The rows of a group lie close to one hidden flat surface of 10 dimensions, which may be shifted away from zero. Surfaces can cross.
Some rows, each with its group after it:
[  5  -3  12  63  17 -24 -59 -26   5   0  15 -20  20  -4  10] => V
[ -2  44   1 -13   0  17  21  21  11 -18 -10  11   4   0  30] => V
[-41 -15   6 -12  -4 -24 -16 -35  16  -3  27  -2  -1 -21  11] => T
[-30 -30  -4  29  10 -19 -28  24 -13  40  29  19 -10 -48 -10] => T
[  0  12  18  -2 -23   9   5  29 -15 -21   6  50  19  -1 -15] => P
[-18  22  12 -43  43  -3 -11   1  -7   5 -26 -18  -7  19  20] => G
[ -9   8  40 -10  -4  -5 -12 -22 -45 -48  12  -3  16   0   2] => T
[-31  34 -11   7  12  -7 -46  47  26  24 -17   2 -21  16 -10] => T
[ 20  21  -6  20 -10 -21  29  19   0 -24 -35  13  13  19 -14] => P
[ -8  12 -13  -6 -17  19  19   7  41  23  18  20  -8 -34  21] => V
[ 12  -2  51  24   2   1  -5  14 -42  -6  13  48  -2 -30   1] => T
[-20   6 -36  22 -23 -22  -3  37   7  13  -6   5   5  10 -15] => V
[-26   3  12   9  12 -46  20  -3  -2 -14 -18  23 -19 -48 -20] => T
[-20 -31  -1   8  11 -35  -1 -14 -32 -16   5  -3  13 -38 -34] => P
[ -9   3 -23  39  23 -35  -1  15 -42 -33 -16 -46  12  -9 -15] => G
[-12  22  12   2  24  18  -4  13  23   6  -3  -9 -46  22  34] => G
[  0   4  19  10 -25  28   2  19   4  -6  15  21 -36   2  -2] => G
[ -5  -8 -17  25   2 -59  25  -6   0 -35 -35   5  23 -11 -46] => P
[ 29 -15   2  58 -20  -7  25  -5 -17  -9  29  16  30  36  54] => P
[  3 -18  17   8 -22   8 -48   5   7  39  33  54  33  -6  -9] => P
[ -1  21 -11   9  12 -37 -46 -26  38   3 -29 -19  30  24 -12] => G
[ -2  -8 -11  12 -16 -28 -10 -10   0  -6  -7   0  23   0 -29] => G
[-47  -5  -5 -18  -1 -31  17 -14 -12 -41   6 -11   3 -26 -17] => P
[ 36 -16  32  25 -10  22  21 -27 -19 -22  21   5 -14 -29   8] => T
[-19 -28   1 -18  -1 -13 -12 -15 -17  26  16   2   1 -19  -3] => V
[-13   5 -44  29  -2 -12  22  29  20  11   1  -9   4  -6  14] => G
[  6   2 -29  27 -59  -2  38  13  32 -13  21  36  30  10   9] => G
[-41 -18 -30   1 -33 -12  -7  25  34  21  14  13 -35  -2 -36] => G
[-21  -1 -16  56   6 -15 -28   0  -9 -15  29 -33   8 -42   5] => V
[ -8   7  33   2   1   1 -26 -46   0 -25  14 -27 -26 -13  10] => V
[-23  22 -14   1 -39  12 -24  42  -4  -9  14  17  12  15 -17] => G
[-11  11  -2 -42 -28  12   4 -25  27  -8   2  -1 -13 -28 -24] => T
[-15  -9 -10  12  -8  -1  49  -1  -8 -22  30  -4  -4  10  57] => P
[ 58  -1  28  31  -8  -7   4  -7  15  25 -30  41   0  29  -6] => V
[  0  20  27   5 -29   3  18 -11  -8 -46  -2  15 -20 -45 -29] => T
[ 17  12 -12   2 -11 -19 -13 -12  26  13 -23  13  34 -42 -41] => V
[ 18  11  -3  35 -11  22  32  11 -21 -15  13 -24 -29   4  39] => P
[-22  38  -6  17  15 -10 -45  18  35  14   0   2  22  31  39] => V
[ -3  24  14  15  32  -4 -21 -12  23   1 -17 -27 -36   0  18] => V
[-16  37  40 -57 -22   7 -31  -8  16  -3  -5  48  18  10  -6] => T
[ 17  10  -8   6 -15  17  14 -11 -17 -15 -15 -50 -47 -47 -33] => P
[ -5 -17 -42   4   9 -33   8  19 -17  28 -25 -20   4 -23 -38] => P
[ 17  67   9   3 -13  28 -26  21  31 -18 -19  15  21 -26 -12] => V
[-16  10  25  -1  -8  28 -24   2 -28 -18  31 -14 -18  -4  20] => P
[  8 -35  -7  -1  23 -43  30 -43  -2   4 -12  -5  24  -2   5] => T
[  1   5  10  20 -25 -26  12 -12  -5 -48 -15   6   7  27 -26] => G
[  3 -12 -33 -39 -27  22  -3   0   2  15  14 -10  33  23  -6] => T
[ -8  25  -9  30 -10   1   2  62 -16 -16  -7  19   1  53  10] => G

New rows. What belongs after each?
[-46 -10   9  28  21 -46   6   2   6   3  19  25 -10 -12  40] => T
[-17  12   1 -14   3  -9 -49  -9  15  17   7   3  33  -9   3] => V
[-29 -10  -5  10 -43  13  -4  29  -5  -8  29  19 -31  -6 -27] => G
[ -2 -11  45  17  15  11 -17 -21 -20 -20  29  -2 -21  21  38] => G
[ 16  -2  38  14  35  -2  -1   6  -5   0 -15  32  -9   0   2] => P
[-22   6   3  -4  -5   0   4 -14  37  13  11  -4 -39  20  33] => V
[ -3  10  -9 -11  -5  24  37   4   8 -18   4 -21 -36  -9  15] => T
[ -5  -1  -1 -29  12 -11  20 -43  38  13  -6  -6  -4 -48   8] => V
[ -4  65 -21 -11 -23  27  12  29  36 -21 -15  -9  -6  -2  11] => G
[-27   2  11 -43   5 -19 -36  18 -38  12  -3  27  40   4 -18] => T
[-29 -14  -9   9  -5 -12 -15  17 -46  -4  12 -27 -20 -21 -21] => V
[  2  20  18 -16  21  20  32  -7 -17 -24 -13 -26 -48 -49   5] => V
[-32  25   0  21  19  -1 -20  20  18 -15  -6 -30 -50  30  18] => G
[-20  27 -21  -3   6 -25  -8  27   2  -1 -41 -21 -20   6 -35] => V
[-48  12  14  23  -3  -8 -54  -3 -14 -44  27 -34 -11  32  12] => G
[-16  21  -5   4 -27 -57  12 -19  55 -16 -33  39  23   0 -27] => T
[ 22 -10  17   2 -13 -28  50 -50  -8 -32 -25   1  -4   3  -7] => V
[ 20  24   5  54  -9 -15   6   6  16 -22 -27  -8 -28  31  -2] => V
[-17  -6 -31  15  -3 -34  37   0  24 -11 -25 -13 -24  -2 -22] => G
[  3 -25  12  44   9   3  14   7 -32 -20  19  -2 -32 -62 -22] => P
[ 24  42  30   8   5  34 -21  34 -40 -18 -10   8   0 -21 -11] => V
[  9 -17 -28 -15 -16  15  63 -15  42  15  14   3 -14  -4  29] => T
[ 27  -2 -18  19   5  -2  25   5   4  13 -15  -2   7 -34  -9] => G
[ 13  -8 -20  14  17 -33  28  14 -12  17 -30   6  18  17   2] => P
[-15  13 -19 -11  42   1  31  31 -13   9 -21 -23 -30 -45   9] => V
[-30 -18 -38  29   0 -51 -28  18  -1  29 -12 -21  -6  12 -30] => V
[ 11   6  -4 -16 -44  16  65   5   4 -30  16  38  21  18  30] => T
[ 14  36   3 -27  -7  19 -14  20 -11  -3 -24   5  15 -13 -27] => G
[  7 -22   6 -37  11 -15 -25 -10 -30  29 -12  11  38  -4 -29] => T
[ -5   4 -23  18 -14   8  30  14  -4 -28  12 -16  -2  17  20] => T
[ -7 -23   8  -1  11 -10   4  17 -28  15   8  23   7  23  11] => G
[ -8  15 -32 -17  -3  19 -30  25  13  18 -10 -33 -17  11 -26] => T
[  9  11 -35   0 -66   7   1   9 -34  -6  11 -26  22   1 -15] => P
[ -2  15  45   0   6 -15 -18 -13  10   1 -12  44  -6 -15  -3] => T
[ -5  55 -23  -8 -23 -17  29  12  51 -22 -52  -1 -13  16 -22] => V
[ -6 -15 -19   5  -5 -11   3  -4  30  38   9   9  -4  -5  11] => P
[16  4 12  8  3  9 -3 12 -4 21 10 29 17 -4 26] => V
[  9  -2   6  12  -1 -28 -30 -14   5   7 -26   2   7 -26 -57] => T
[  3  25  -3   9   8 -14  20 -15  26 -20  -9   4  29  -2  34] => V
[-16 -19  13  23  13 -35   3  -5 -37 -15  12   9  17 -12   8] => T
[-11  37  -7 -34  10  18  13  28 -28   2 -18 -28 -19  32  32] => P
[  1 -15   1   8  15   8   7 -10  32  43   5  -3 -50 -33  14] => V
[ -4  36 -19 -21   9 -31  -4  -7  33  -7 -53 -14  21  18 -22] => G
[  2  -5  -2 -36 -12   1  32   3 -32  -4   4  27  42  -5  10] => G
[-17  10 -32 -21 -24   5  31  13   4  -8   6  -9  -1 -40 -13] => G
[-12  16  -4 -21  -5   7  16  30 -49 -18  -5 -10  -2  -1  -3] => P
[ 14  37  -1  32 -33  13  23  22   4 -44   1  13  16  26  20] => G
[  8 -11   2  42   9   2  -3   1  46  35  10  13 -41 -20  15] => T
[-34   4   0  -2 -13 -14  29 -29 -24 -73  14 -40 -12  -9   7] => G
[ 12   9  21  -2  23  22  -8 -24  -9  -6  14 -25  -8 -33  29] => G
[-29   0  11 -10  -6  21 -14 -27  22  -7  43 -21 -27 -21  32] => G
